The groups are shells around one centre, one inside the other: the same stretched ball of 7 dimensions in 9 sizes.
(in the rows, 128 means zero)
Known rows, each followed by its group:
[135 107 152 110 135 117 119 154 131 134 120  94 173 115  94 122 135 155
 121] -> j814
[120 111 127 118 154 122 150 136 108 113 122 100 135 133 144 129 152 129
 112] -> j804
[145 131 124 103 177 180 148 153 121 156 162 143 143  89  68  60 138 127
 112] -> j748
[179 102 154 105  94  62 142 104 139 135 134  52 166 109 130 169 115 180
 140] -> j379
[163 121 110 124 145 160 150 134  87 108 149 129 114 123 161 138 131 132
 144] -> j804
[183 103 129 122 122 106 148 114  84 111 156  89 118 134 153 159 131 150
 146] -> j804
[124 107 174  86 139  79 116 143 169 155 105  59 200 113  58 108 127 165
 101] -> j568
[114 134  99 121 201 215 163 167  92 137 161 173 115 100 100  47 166  96
 101] -> j694
[181 119 127 111 119 130 140 123 111 123 145  98 136 115 151 142 111 154
 149] -> j958
[105 123 137 107 174 165 124 173 134 132 109 135 168 112  85  98 142 132
 109] -> j379
[127 142 135  71 172 132 133 126 160 129  95  85 153 140 134 105  97 131
 112] -> j568
[101 116  94 140 193 188 156 163  52  94 144 147  87 155 167  84 182  83
 103] -> j958
[122 116 129 117 143 140 140 151 122 129 125 106 153 112 129 102 146 134
 112] -> j748
[186 107 141 115 105 106 126 124 109 113 134  84 146 126 150 174 110 168
 158] -> j839
[173  98 126 138 120 122 139 133  72  98 148 109 121 134 159 175 141 150
 153] -> j748
[157 133 148  79 156 139 132 136 165 162 132 108 176  89  63  95 103 156
 122] -> j958
[124 140 141  73 185 145 142 138 170 157 116 113 169 101  68  82 113 136
 102] -> j379
[120 133  83 134 220 239 177 167  61 127 181 203  86 103 103  50 180  81
 106] -> j568
[164 116 121 110 158 123 172 110 100 133 167 104 113 117 122 116 142 131
 121] -> j958
[128  99 132 131 157 129 148 150  91 124 147 119 136 118 100 120 171 133
 113] -> j958
[142 110 135 107 146 102 141 123 108 115 127  75 132 148 146 131 135 136
 119] -> j205
[164 133 105 114 154 182 142 140  92 112 146 136 113 126 163 115 118 125
 144] -> j379
[182 125 163  73 128  89 137 106 182 156 121  84 187  87  72 164  83 187
 143] -> j748
[154 118 105 131 164 173 158 141  73 108 158 150 103 122 145 130 149 121
 137] -> j804
[150 130 104 111 174 164 163 126  88 119 156 122  99 134 153  93 137 109
 121] -> j814
[169 109 146 107 118 102 127 126 123 119 123  84 156 125 134 167 113 166
 146] -> j205
[138 120 128 110 140 144 129 149 114 128 133  93 144 127 139  86 132 131
 117] -> j568
[169 110 150 102 140 110 144 126 135 149 148 104 162  93  68 137 125 166
 132] -> j958
[122 146 121  82 209 183 158 143 146 155 137 146 142  97  70  59 128 114
  99] -> j694
[130 118 134  97 169 112 157 122 126 136 135  89 136 127 110 102 141 128
 102] -> j839
[183  97 173  96  93  45 137 104 161 153 133  48 190  92  82 171 111 197
 138] -> j694
[185 130 118  99 153 146 147 115 100 118 152 109 110 135 150 130 105 135
 147] -> j839
[188 106 128 117 121  91 166  94 101 115 154  88 119 121 155 183 125 157
 149] -> j814
[179 117 115 123 119 136 147 121  91 103 143 107 118 128 185 162 118 145
 156] -> j839
[104 126 126 112 181 178 138 171 125 136 123 144 155 104  90  80 151 121
 103] -> j814
[175 133 106 106 175 176 167 124  93 137 179 140 102 109 116  87 128 120
 130] -> j379
[183 122 156  78 121  86 130 107 159 146 127  59 169 115 107 141  87 173
 139] -> j205
[ 76 103  89 164 192 194 150 184  25  74 136 156  81 168 184  90 211  73
  98] -> j694
[198 114 154  87 101  63 141  89 149 136 133  48 159 116 135 174  89 182
 150] -> j958
[140 119 147  95 161 129 139 141 145 150 131 111 167  98  66 109 129 150
 115] -> j804
[202 149 134  63 143 129 142  94 162 140 129  92 145 114 132 144  57 161
 156] -> j568
[128  97 119 137 156 116 168 131  73 114 156 102 109 135 141 117 181 118
 106] -> j839
[115 112 114 131 165 155 132 156  72  82 113 122 111 167 180 138 154 111
 124] -> j694
[ 79 121 141 107 174 156 123 180 145 139  99 119 179 111  84  73 155 126
  88] -> j694
[190 109 129 116 138 124 154 118  91 134 177 107 121 112 108 128 133 149
 141] -> j839
[109  97  92 163 170 163 158 156  19  69 147 135  71 173 204 127 197  88
 116] -> j748
[135  99 127 135 155 135 152 147  82 120 154 124 127 119 110 123 171 131
 118] -> j205
[175 111 120 119 155 131 161 116  82 112 161 121 106 129 135 155 136 137
 143] -> j814
[205 123 164  76  88  81 114 107 175 147 118  52 190 102 117 166  62 198
 161] -> j694
[181  98 133 126 108  93 143 114  87 106 147  78 125 137 166 174 131 157
 150] -> j205
[143 115 110 123 165 141 163 125  82 102 142 122 102 140 162 142 148 120
 128] -> j804
[168 126 139  97 150 152 141 140 141 159 154 128 163  78  63 101 117 156
 132] -> j839
[188 134 115  99 166 167 163 119 107 145 180 134 115  99 102  95 116 133
 137] -> j379
[139 138 104 107 185 188 162 140 107 130 151 149 115 110 126  85 136 111
 118] -> j814
[169 108 158  92 121  75 131 113 142 137 127  57 165 124 109 148 110 169
 132] -> j205
[212 101 140 105 112  56 165  73 101 120 164  54 114 136 152 187 112 166
 153] -> j568
[110 136 138  85 190 165 125 162 147 143 111 122 163 120  78  71 125 124
 101] -> j379
[128 126 150  79 151 102 126 130 158 137 101  61 167 137 118 102 111 143
 106] -> j748
[193 111 118 119 139 120 165 103  81 112 168 109 101 127 150 164 128 144
 151] -> j205
[169 117 126 105 165 131 162 118  97 142 176 105 114 119  98  92 140 129
 119] -> j568
[118 109 124 124 175 144 154 150  92 128 148 123 127 123 102  91 171 117
 101] -> j804
[127 117 114 118 183 149 157 136  84 104 135 126 106 147 144 125 152 111
 117] -> j814
[124 138 106 104 185 184 143 149 100 117 132 127 113 143 152  71 133 100
 111] -> j748

New rows, each followed by its group:
[153 103 118 130 136 113 160 121  77 109 154  90 109 138 167 134 154 130
 126] -> j205
[117 109  98 143 169 159 164 145  57  91 144 130  91 149 182 118 177 100
 114] -> j205
[168 119 139  99 145 122 158 120 139 157 158 107 154  83  77 113 125 156
 125] -> j814
[133 122 154  84 155 112 128 137 159 149 114  84 176 114  80 103 118 151
 109] -> j205
[185 123 137  90 141 108 162 101 137 155 163  89 141  96  96 118 112 155
 130] -> j839
[128 112 129 124 124 138 113 159 103  95 101  96 148 148 180 143 131 139
 135] -> j568
[155 125 109 117 152 156 149 129  90 100 134 121 109 140 179 143 124 126
 142] -> j205
[157 119 136 103 154 130 152 127 130 138 140 119 149 100  94 136 126 150
 130] -> j804
[168 117 118 114 145 126 173 110 103 131 164 108 118 107 135 127 137 137
 129] -> j839
[150 141 103  99 188 183 156 130 101 118 145 138 103 134 146  96 120 109
 127] -> j839
[146 129 129 104 173 174 146 151 131 148 147 152 153  84  67 100 131 140
 125] -> j839
[126 113  93 142 189 182 159 152  37  89 158 149  74 160 168 106 176  90
 118] -> j748
[134 125 148  88 177 148 135 154 150 169 144 118 172  89  32  60 133 141
 101] -> j568
[202 140 169  51 120  96 123 102 210 170 115  74 204  78  64 152  48 199
 153] -> j568
[181 109 138 106  98  70 149  94 122 114 129  51 139 132 182 179 108 165
 147] -> j694
[179 113 144 104 123 109 145 120 133 148 153  92 158  92  94 132 119 166
 137] -> j205
[170 125 127  96 148 114 162  99 127 119 131 103 129 121 145 171 108 149
 142] -> j694
[110 119 145  95 170 123 138 145 146 139 111 100 166 117  86 103 140 136
  99] -> j958
[121 124 138  97 132 118 119 142 140 115  91  69 162 144 167 118 115 140
 118] -> j568
[178 103 157 102  95  71 116 118 130 118 116  49 165 137 146 175 102 178
 149] -> j379
[171 145 130  73 160 140 145 109 154 133 121 107 143 117 129 136  80 147
 141] -> j748
[141 128 107 109 181 149 172 116  97 109 139 127 100 136 157 133 137 114
 123] -> j748
[169 134 107 108 171 178 157 128  95 121 158 144 107 118 136 116 121 124
 140] -> j205
[171 111 109 134 135 146 160 127  74 108 163 125 106 120 164 146 143 135
 145] -> j205
[112 126  87 132 207 196 180 146  64 105 155 167  82 132 151  92 175  84
 106] -> j379
[188 144 120  81 156 152 148 108 129 129 142 111 124 122 141 127  83 141
 148] -> j379
[123 107 139 114 168 126 147 145 113 131 134 114 146 119  87 115 157 134
 107] -> j958
[212 109 127 113 109  89 158  84  95 100 150  84 111 135 183 213 102 166
 172] -> j694
[174 126 123  96 163 129 168 106 114 140 165 105 117 115 114 109 123 134
 126] -> j814
[ 77 116 104 138 198 187 144 177  71  87 111 155 111 154 158 109 181  91
 102] -> j568
[180 127 117 100 168 133 184  97 113 140 172 122 111 101 110 127 126 136
 131] -> j748
[200 109 104 135 143 144 170 108  51  97 181 135  79 131 168 174 137 135
 162] -> j694
[163 112 172  84 107  78 104 130 169 139  99  54 198 118 100 158  91 186
 139] -> j748
[138  89 125 140 141  92 162 121  67  95 143  89 107 151 164 165 172 131
 122] -> j748
[128 135 102 118 191 213 145 165  89 119 146 168 114 119 125  79 144 104
 121] -> j839
[156  87 116 153 119 102 160 122  50  86 153  94  98 149 193 176 170 135
 139] -> j379
[197 131 164  62 114  81 124  98 185 151 114  56 184 106 102 160  59 189
 151] -> j839
[178 115 136 103 114 103 124 117 111 105 121  67 136 151 177 163  99 156
 152] -> j379
[185 133 123  94 165 160 158 121 121 151 172 133 129  91  85 100 112 141
 136] -> j814
[129 111 113 130 156 148 139 147  72  91 128 113 109 158 178 131 151 116
 126] -> j205
[181 150 144  56 154 131 134 108 180 153 120  90 164 107 100 119  62 160
 139] -> j694
[164 118 164  82 141 105 128 130 166 161 130  91 187  91  48 125 106 173
 127] -> j839
[132 141 124  89 181 176 132 150 133 131 119 128 143 124 115  88 113 123
 119] -> j814
[202 130 141  81 106  96 137  95 150 136 134  60 152 116 152 150  74 171
 154] -> j694
[146 108 107 138 135 136 149 131  67  79 129 111 101 155 210 170 146 125
 143] -> j379
[152 115 121 118 131 126 141 129  95 106 133  89 122 143 178 132 131 133
 132] -> j205
[142 115 110 127 147 141 150 130  81  89 126 115 108 149 193 158 140 124
 137] -> j814
[157 141 124  85 195 180 149 138 129 153 156 145 134 102  66  75 116 126
 120] -> j694
[127 122 107 120 173 162 165 140  91 127 156 124 111 121 137  76 160 107
 105] -> j748
[176 122 120 108 147 137 165 113 110 133 162 116 123 104 126 128 125 142
 137] -> j804
[129  95 102 160 143 154 156 155  40  94 162 126  96 139 176 115 189 110
 121] -> j748
[111  98 119 140 161 125 161 142  75 100 135 115 114 141 150 138 181 117
 109] -> j839
[139 106 154 102 132  86 137 129 141 139 122  70 169 117 102 129 134 157
 114] -> j205
